All groups share one centre, and each spreads out both ways along 9 directions, with some noise.
In the rows, 128 means zero.
Known rows, each followed by its group:
[ 91 118 136 160 118 134 131 101  97 149  83 144 115 178 152 160 140 184
 146 117 126 127]
k44
[130 110 103 106 124 116 126 136 154 106 137 104 151 104 115 119  89 131
 141 117 125 146]
k44
[138 161 123 158 140 165 138 124 135 130  68  89 112 114 124 153 113 171
 102 118 181 146]
k567
[134 121  74 129 117 152 115 110 117 116 114 115 144 126 119 151 106 152
 163 125 134  94]
k738
[141 136 138 123 172 118 152 156 145 158  91 185 138 104 152 113 105  97
 155 165 118 120]
k815
[157 163 125 146 159 129 138 193 110 149  39 142 176 113 108 158  72 177
 122 152  58 102]
k508
[103  62 147 128 175  97 130 130 147 176 105 164 171 175 174  64 111 103
 136 133  85 136]
k44
[ 93 149 106 164  96 171 130 136 128 144 161  52 113 102 137 131 164 169
 135  96 118 133]
k508
[140 141  87 139 148 140 138 168 129 122 124 133 158 114 113 113 127 118
 139 147 106 109]
k44
[134  91  54 122 120 148 108 115 115 124  87 115 181 156 118 153  76 167
 168 111  98  83]
k738
[106 103 124 112 132 124 136 174 160 141 171 100 147 137 147  95 165  99
 147 106  96 109]
k567
[ 92 121 145 139 152 127 184 214 171 129  74 123 152 188 134 108 164 141
  85  79 131 189]
k567
[134 147  78 163 127 164 134 193 134 142 109  47 167 118 108 121 137 160
  79 103 102 109]
k508
[120 120 105 108  86 179 114  73 123  87 146  90 116 139  91 160 127 160
 136  52 170 172]
k815
[112  61  93 125 110  56 113 132 126 116 121 138 170 172 138 100  94 131
 110 156 100 113]
k557
[140 120 166 119 170 161 142 155 132 191 113 173 160 148 136  96 138  79
  94  86  79 160]
k815
[101 166 154 143 115 164 141 125 130 168 141 124  99  74 147 145 137 156
 178 108 103 165]
k508
[110  98  62 189 113 104 111  73  91 130 119 152 128 146 154 111 111 153
 139 194 154  95]
k567
[134  97 140 109 138  79 115 159 156 107 127  81 166 138 108  93  93 130
  71 128 101 136]
k815
[152 173  96 148 126 176 159 138 107 147  81 193 124  95 111 159 108 130
 129 127 137 167]
k44
[135 124 165 110 146 160 116 149 122 131 145  95 152 167 100 111 163 114
  84  73  89 130]
k815
[121 107 152 117 181  80 126 148 155 138 165 143 141 111 167  70 134  80
 188 192  95  74]
k557
[114  75 124  91 165 174 140 109 157 143 132 158 163 167 137  94 130  81
 178  64 129 162]
k815
[146 126 115 140 144 109 120 127  70 122  77 202 150 178 119 155 122 138
 141 176 100  62]
k815
[132  55 104 135 140 108  78 100 109 154 154 101 185 169 136  65 106 111
  95 145  77  70]
k557
[111  72 174 122 182 130 128  97 139 153  39 148 174 193 131 106  65 162
 113  77 106 204]
k567
[115 128 174 141 192 112 132 159 121 115  93 122 158 161 120 100 127 157
 138 142  79 129]
k567
[141 126 158 130 151 116 130 121 117 165 106 194 151  93 126 101  64 116
 115 146  69 200]
k738
[169 155 171 133 184  72 138 143 119  94  77 173 111 144 123 127 127 101
  92 207 178  94]
k508
[163 102 101  91 104  96 126 110 137 131 133 204 146  83 113 116  49  82
 111 151 115 186]
k567
[142 127  67 143 141 168 149 203 146 172 113 119 182 121 126  96 131 102
  94 104  86 118]
k44
[118 110  25 145 126 172 153 147 114  97 153 190 167 156 103  92 165  87
 163 123 127 142]
k44
[147 116 179 119 187  91 127 144 148 182  77 149 156 112 162  98  67 116
 132 164  81 116]
k44
[141 171 101 172 161 158 167 162 118 132  99 191 135 104 116 102 136 110
 114 161 133 175]
k557
[120 131 153 110 158 203 158 146 185 172 147 100 119 107 152 100 161  84
 135  45 154 188]
k815
[134 112 111 126 143 159 137 161 133 174  81 148 178 137 124 120  90 132
 112  89  72 162]
k738
[131 129 159  99 163 111 119 152 127  76 105 100 150 165  94 145 128 150
 151 122 105  93]
k738
[125 140 133  90 108 180 141 124 130 126 189 162 114 116 111 139 170  81
 172  77 116 153]
k557
[134 119 106 152 133 108 129 130 108  91 169 163 142 139  98  70 146  89
  76 163 126 170]
k508
[113 145 110 185 121 121 137 145 101 111 140 129 138 117 101  84 135 148
  74 156 106 189]
k815
[130 109 167  93 170 133 136 142 200 173 117  94 143  91 160  96  86 101
 134  90 121 169]
k567
[145 156  96 135  92 190 117 140 101 121 121  78 139 132  87 180 141 167
 100  74 116 111]
k44
[123  61 111  87 160 119 144 158 176 152 106 152 187 169 144  89  98  85
 138  89 102 144]
k738
[135 104 155  67 173 119 162 167 200 124 145 161 137 131 143  86 141  40
 148 101 158 165]
k738
[106  82 127  94 114 157 127 135 170 174 154  85 145 146 157 113 143 106
 130  47 111 137]
k567
[154 121 107 132 147  64 121 148  90  99  65 190 157 175 114 150 100 137
 120 204 117  58]
k815
[124 158 183 140 162 195 121  89 107 161 127 118 107 126 136 134 157 141
 156  93 122 136]
k738
[133  91  88 119 129  94 117 117 120  97  82 152 172 153 105 137  58 157
 146 147 105 127]
k557
[141 151 141  92 117 133 114 142 145  96 172  77 123  87 100 143 127 126
 150 112 110 112]
k557
[148 113  71 174 134 143 137 129  97 145  73 179 170 151 108 100  88 132
  52 141 120 182]
k557
[143 180 197 120 158  95 133 159 131 149  85 134 118  72 139 162  87 161
 157 172  81 114]
k508
[145 102  83 145 130 141 132 129 116 174  63 174 156 162 147 133 102 122
 106 128 134 112]
k508
[ 98 137 136 155 129  93 127 111 103  92 177 153 112 107 120  97 147 135
 165 186 106 150]
k508
[174 135 146  77 165 173 115  94 138 138 104 156 148  80 105 138  49 111
 171 102 103 161]
k557
[131 161  96 156 114 147 136 148 115 138  88 111 130 124 124 164 121 176
 130 128 117 103]
k44
[149 122 146  93 169 141  91  88 124 139 113 112 158  84 123 137  50 149
 205 135  70  94]
k738
[158 114 120 115 147 136 121 130 122  88  99 117 158 179  82 123 121 120
  63 103 148 144]
k508
[115  98 147  86 101 129 149 180 189 159 154  83 143 132 137 107 136  98
  70  43 117 188]
k567
[138 172 147 155 106 166 125 102  80 140 104 155 113 115  93 158 113 165
  86 110 112 192]
k738
[167 145 130 115 145 142 109  88  92 128 134 198 139  87 101 125  82 105
 162 163  95 137]
k567
[124 135 101 180 116 150 137 117  94 152  89 155 125 156 130 135 137 150
  83 126 143 149]
k44
[147 182 137 144 160 159 152 142 136 152 138 156 108  59 138 109 134  95
 144 157 139 147]
k567
[113 112 116 129 115 171 143 125 135 140 145 142 133 150 121 109 155 106
 102  72 138 188]
k44
[119 135 171  88  84 146 115 106 141 125 136  70  99 131 123 186 131 166
 125  55 139 144]
k557
[156 153 187  80 148 186 119 137 139 147 143  95 128 114 107 151 143 105
 124  63 100 127]
k815
[120 165 118 179 103 134 128 125 116 165 109  99 107  76 144 143 106 180
 102 149 124 141]
k815
[109 119 111 131 128 123 120 140 121 111 155 122 168 104 103  96  97 153
 166 133  47 157]
k508
[125 126 150 141 149 116 143 124 142 156 142 170 117  99 154  79 126  90
 117 153 132 176]
k738
[105  82 112 155  91  94 103  53  96 143 141 152 101 180 170 129 145 134
 120 157 173  94]
k508
[112 111 115 138 180 127 129 142 121 129 155 155 152 145 145  76 157  96
 193 170  92  80]
k557
[142 160 114 161  73 147  86  45  69 108 134 101  95  97  94 179  98 193
 109 139 145 136]
k738
[148 135  94 175 160 161 126 174 121 125  85  78 190 139  85  93 107 161
  54 113  91 146]
k557

New rows. What belongs after each?
[139 102 138  92 180 145  88  74 120 133 110 130 167 120 130 135  59 144
 238 133  80  79]
k738
[120 112 122 106 106 110 129  92 115 127 156 199 106 129 148 139 133  96
 182 152 139 124]
k557
[122 136 165 155 136 133 104  99  89 151 146 128 130 130 121 103 130 140
  98 136  81 149]
k567
[109 124 180 111 175 109 146 137 159 143 135 159 127 109 154  92 126  98
 173 141 114 159]
k44
[125 113 127 110 165 115 131 125 130 108 113 175 159 126 120 110  92 123
 189 152  97 142]
k508
[139 139  96 143 134 179 152 144 161 191 134 131 128  66 159 104 118  92
 127 111 136 163]
k738
[156 147 146 133 167  97 132 146 109  70 101 154 137 154  86 118 128 117
  90 173 143 128]
k508
[174 136 156  71 159 143 156 158 149 109 101 190 133 152  97 139 137  64
 104  97 154 154]
k815
[124 143  97 185 132 157 140 148  91 163  83 151 139 164 137 134 156 150
 103 137 115 104]
k44
[109 107 126 127 146  86 136 174 179 143 117  69 153 104 157  98  96 147
 135 141 101 124]
k44
[153 132 123 124  88 121 113 113 127 133 136 117 122  88 108 139  88 130
  58 121 132 173]
k567
[106 126 126 185 102  90 132 166 137 161 148  83 123 121 149  78 149 135
  21 148 120 156]
k738
[141 130 183 109 171 161 121 156 124 156 155 129 168 134 103  81 139  90
 101  90  43 156]
k815
[148  81 150  61 181 103 120 136 161 124 113 151 178 136 129 106  72  87
 177 125  91 108]
k815
[148 178 156 158 130 185 128 116 118 176 148 118  93  91 130 122 164 106
  71 113 144 156]
k557
[132 141 133 146 160 153 110 106 116 157 122 115 138  91 143 118  98 149
 175 146  93 104]
k738
[132 182 141 159 113 158 108  76  96  98 158  87  73  94 113 155 164 157
 139 146 181 109]
k738
[136 130 101 127 124 134 111  99 106  96 117 124 132 130 110 148 106 157
 161 140 132 102]
k738
[140 128 119 155 119 152 116 134 103 176  70 106 150 151 129 155 103 168
  75 104 102 105]
k44
[122 137 130 146 156 141 130 133 154 164 154  97 113  81 169  93 141 108
 163 149 134 100]
k567
[121 115 154 121 169 163 135 115 150 157  72 112 143 144 140 126  98 146
 133  79 140 162]
k567
[122 138 149 186 106 110 106  73  68 129  80 123  98 172 130 155 125 192
  61 152 156 129]
k44
[108  89 133 113 109 133 130 137 183 178 148  71 135 123 168  99 126 110
  94  69 132 159]
k567
[141 106 176  89 154 158  90  62 140 174 140 108 141  86 142 117  62 124
 172  98  89 139]
k738
[114 127  86 155 153 122 184 176 160 112  41 161 140 158 135 130 122 144
 124 127 185 170]
k567
[109 118  98 143 113 141 114 141 148 126 176  33 137 116 126  98 152 142
 106 104 125 115]
k508
[134 120  89 122 161 131 174 168 177 111  44 150 148 134 135 141  88 133
 147 119 183 158]
k567
[182 163 163  62 167 112 135 156 153  91 111 152 128  87 104 155  93  92
 165 153 133  99]
k815
[109 108 167 126 150 118 147 164 174 166 125 105 139 131 151  82 130 111
  88  93 112 187]
k567
[121 137  98 137 128 146 160 132 158 132 100 133 102 120 152 145 138 124
 148 121 201 137]
k815
[150 183 143 159 178 119 154 157 122 135 100 186 117  73 134 113 117 111
 137 206 127 137]
k44
[116 112  66 177 129 152 135 120 134 195 127 148 141  93 175  83 111 112
 138 152 124 134]
k738
[164 131 121 105 130  83 143 148 146 131  45 159 122 132 146 185  82 127
 114 161 177  82]
k815
[154 152 139  94 144 138 145 169 108  68  61 170 167 168  51 174 101 155
 110  94  96 165]
k567
[155 106 149  95 145 156 124 115  94 148 103 216 170 184  94 128 108  97
 103  86  78 166]
k815
[ 93  70  61 174  97  94 102  76 105 137  97 120 157 144 148 118  56 198
 139 154 111 137]
k815
[118 178 152 166 194 136 138 167 132 115 142  87 119 100 139  98 175 133
 177 183 116  64]
k557
[138  88 105 125 141 127 113 100 129  74 147 115 139 190 104  92 155  93
  79 117 189 129]
k508
[148 122 159 113 121 123 109 119 148 150 117  72 114 130 144 144 115 131
  79 104 149 110]
k508
[124 108  81 157 115  98 118 106  96 121  77 157 140 159 141 151  97 169
 143 171 137  85]
k815
[126 144  95 178 138 183 146 137 103 181  95 166 141 122 137 122 130 139
 125 121 107 158]
k738
[129 133  94 173 149 135 138 182 120 176  75 122 163 138 151 121 122 150
 113 148  84  83]
k44
[138 135  97 161 126 121 152 140 121 129  44 176 144 134 114 138  75 160
  78 138 146 199]
k557
[132 151 155 140 187 152 141 134 108 125  90 171 144 135 111 124 126 134
 159 137 101 143]
k567
[129 141  77 164 146 159 145 168 124 108 126 113 158 131 104 101 147 129
 113 128 123 136]
k508
[144 167  79 148 119 148 141 137  70  75  98 197 136 151  78 167 139 146
 140 158 127 116]
k567
[163 154 120 131 148 156  93  65  80 133 152 163 124  71 115 133  94 120
 185 180 103  83]
k567
[133 154 103 119  97 172 122 152 124 125 187  82 120 110 116 150 180 116
 148  99 115  71]
k567
[145 142 151 118 128 124 118 139 147 161 101  83 121  94 144 154  96 148
 122 119 119  98]
k815
[101 116  88 182 112 100 135 135 139 125 119  90 136 120 139  98 114 165
  89 148 144 164]
k815
[134 125 163 110 196 162 142 125 134 136  62 166 159 152 121 129  97 135
 166  98 109 162]
k567
[147 153 156 138 133 121 103 143  85 123 131 115 150 129  91 129 120 152
  88 148  56 111]
k815
[147 120 119 106 157 175  98  75 132 158 124 112 146  85 143 135  75 135
 212 115 103  98]
k738
[124 132 107 167 173 147 132  88 122 162 122 164 118  92 169  97 116 111
 190 184 146 108]
k567
[117 135 132 166 163 144 160 168 148 213  83 147 127 129 195 110 151 107
 118 138 129 110]
k815
[116 189 150 152 150 143 146 178 151 141 139  71 109  58 138 132 147 154
 162 144 108 117]
k508
[124 166 124 161 159 195 143 145 125 172 110 117 129 110 144 124 154 138
 147 112 116 121]
k738
[141 123  98 114 103 104 104  88 127 106  89 101 117 106 134 191  64 184
 174 152 154  73]
k815
[142 169 148 125 183 131 158 166 129 127  87 189 140  92 119 129  98 126
 178 165  91 149]
k508
[102 106 129  98 112 149 105 117 136 111 158  67 162 113  99 124  94 175
 164  70  57 162]
k508
[141 116 140 124 149  99 126 164 133 121 115 133 162 147 105  96 109 113
  75 140  94 144]
k815
[121 116  63 154 113 179 124 161 151 145 153  40 157 126 125  98 148 133
  86  79 130 122]
k508
[154 131 173 103 183 154 119  99 109 136  94 186 156 120 105 121  74 118
 162 125  80 166]
k567
[126  97 172 128 178 120 107 168 122 181 127 104 188 169 139  76 132 115
 102 116  25  86]
k815
[119  87 134  98 183 103 133 177 176 127 125  97 171 155 147  89 127 101
 161 124 103  85]
k738
[136 192 102 184 129 187 158 190 112 121 116 110 126 115  87 126 175 146
  60 112 130 169]
k508
[101 133  76 196  84 132 120 106  94 128  98  96 111 143 143 158 135 202
 115 142 158 107]
k815
[115 121 160 111 123 136  91  79 118 120 133  70 112 146 136 168 131 170
 178 103 127  77]
k557
[143 167 180 116 180 181 133 139 119 150  95 132 143 111 113 138 116 142
 163  99  76 139]
k738
[154 147 159  80 141 146 106  81 131  79 142 115 109 102  97 163 105 129
 186 119 154 114]
k738
[117 156 129 189 128 102 106 141 114 163 128  61 131  65 152 115  90 195
 126 192  66  93]
k815
[108 126  92 186  95 130 123 113  86 113 126 127 142 149  94 107 126 170
  65 131 110 191]
k815
[148 161 175 101 141 194 130 126 131 165 140 122 120  99 115 143 137 113
 129  69 101 157]
k815
[155 175 176  91 156 160 114 118 130  81 137  80 108  96  92 169 129 146
 170 107 137 104]
k738
[131 155 157 147 187 177 155 163 164 206 130 126 132  71 166  85 136  94
 147 122  98 147]
k738
[168 110 178  67 130 148  83  67 140 153 127  88 136  92 118 154  51 130
 129  78 110 136]
k557
[160 179 183 108 165 151 142 173 165 137 107  84 121  78 117 139 118 125
 110 107 128 145]
k508
[ 97 119 114 161 135 116 150 139 120 127  85 156 129 171 142 131 143 156
 135 134 140 144]
k557
[121 141 107 170 127  62 132 180 152  86 125  49 127 107 128 105 129 162
  82 188 153 101]
k815
[128 159 129 151 128 174 130 114 105 130 145 133 105 123 123 138 168 131
 143 122 139 120]
k557
[138 131 137 102 120 113 117 118 143  84 151  92 116 118 109 138 128 128
 125 127 160 121]
k738
[143 146 116 144 147 175 136  86 102 150 105 196 121 110 129 132 108 115
 159 138 141 159]
k567
[135 146 141 147 159 157 163 134 142 154  69 165 124 117 132 120 108 124
 106 109 159 208]
k567
[105 108  84 175  87 129 106  77  84 130 124 136 148 125 110 112  77 185
 110 135  92 191]
k815
[126 129 154 135 163 132 121 158 131 139 156  99 157 110 115  73 129 123
 116 130  63 140]
k815
[143 136 176  98 178 148 119 148 140 161 143 120 154 101 128 103 117 104
 155 114  62 116]
k815
[110 143 106 143  99 114 136 175 128  99 166  82 127 135 110 126 175 143
 102 128 122 116]
k557
[157 138  96 155 136 133 142 156 125 134  74 149 164 113  97 110  73 136
  49 136 118 190]
k557
[ 91  96  93 191 120 139 118 118  90 156 117 126 156 187 140  97 151 164
 100 122  96 127]
k815
[127 119 126 137 129 158 117 121  98 163  94 129 134 187 144 159 155 145
 125 102 121  68]
k815
[102 121 115 140 172 138 171 178 143 120  81 159 154 178 136 118 155 130
 162 116 130 135]
k567
[126 158 210 143 158 127  86  79  81 122 133  85 116 117 112 137 116 184
 145 151  82 106]
k738
[139 197 172 125 165 140 154 196 149 157 113 114 136  38 120 133  92 152
 160 139  47 157]
k508
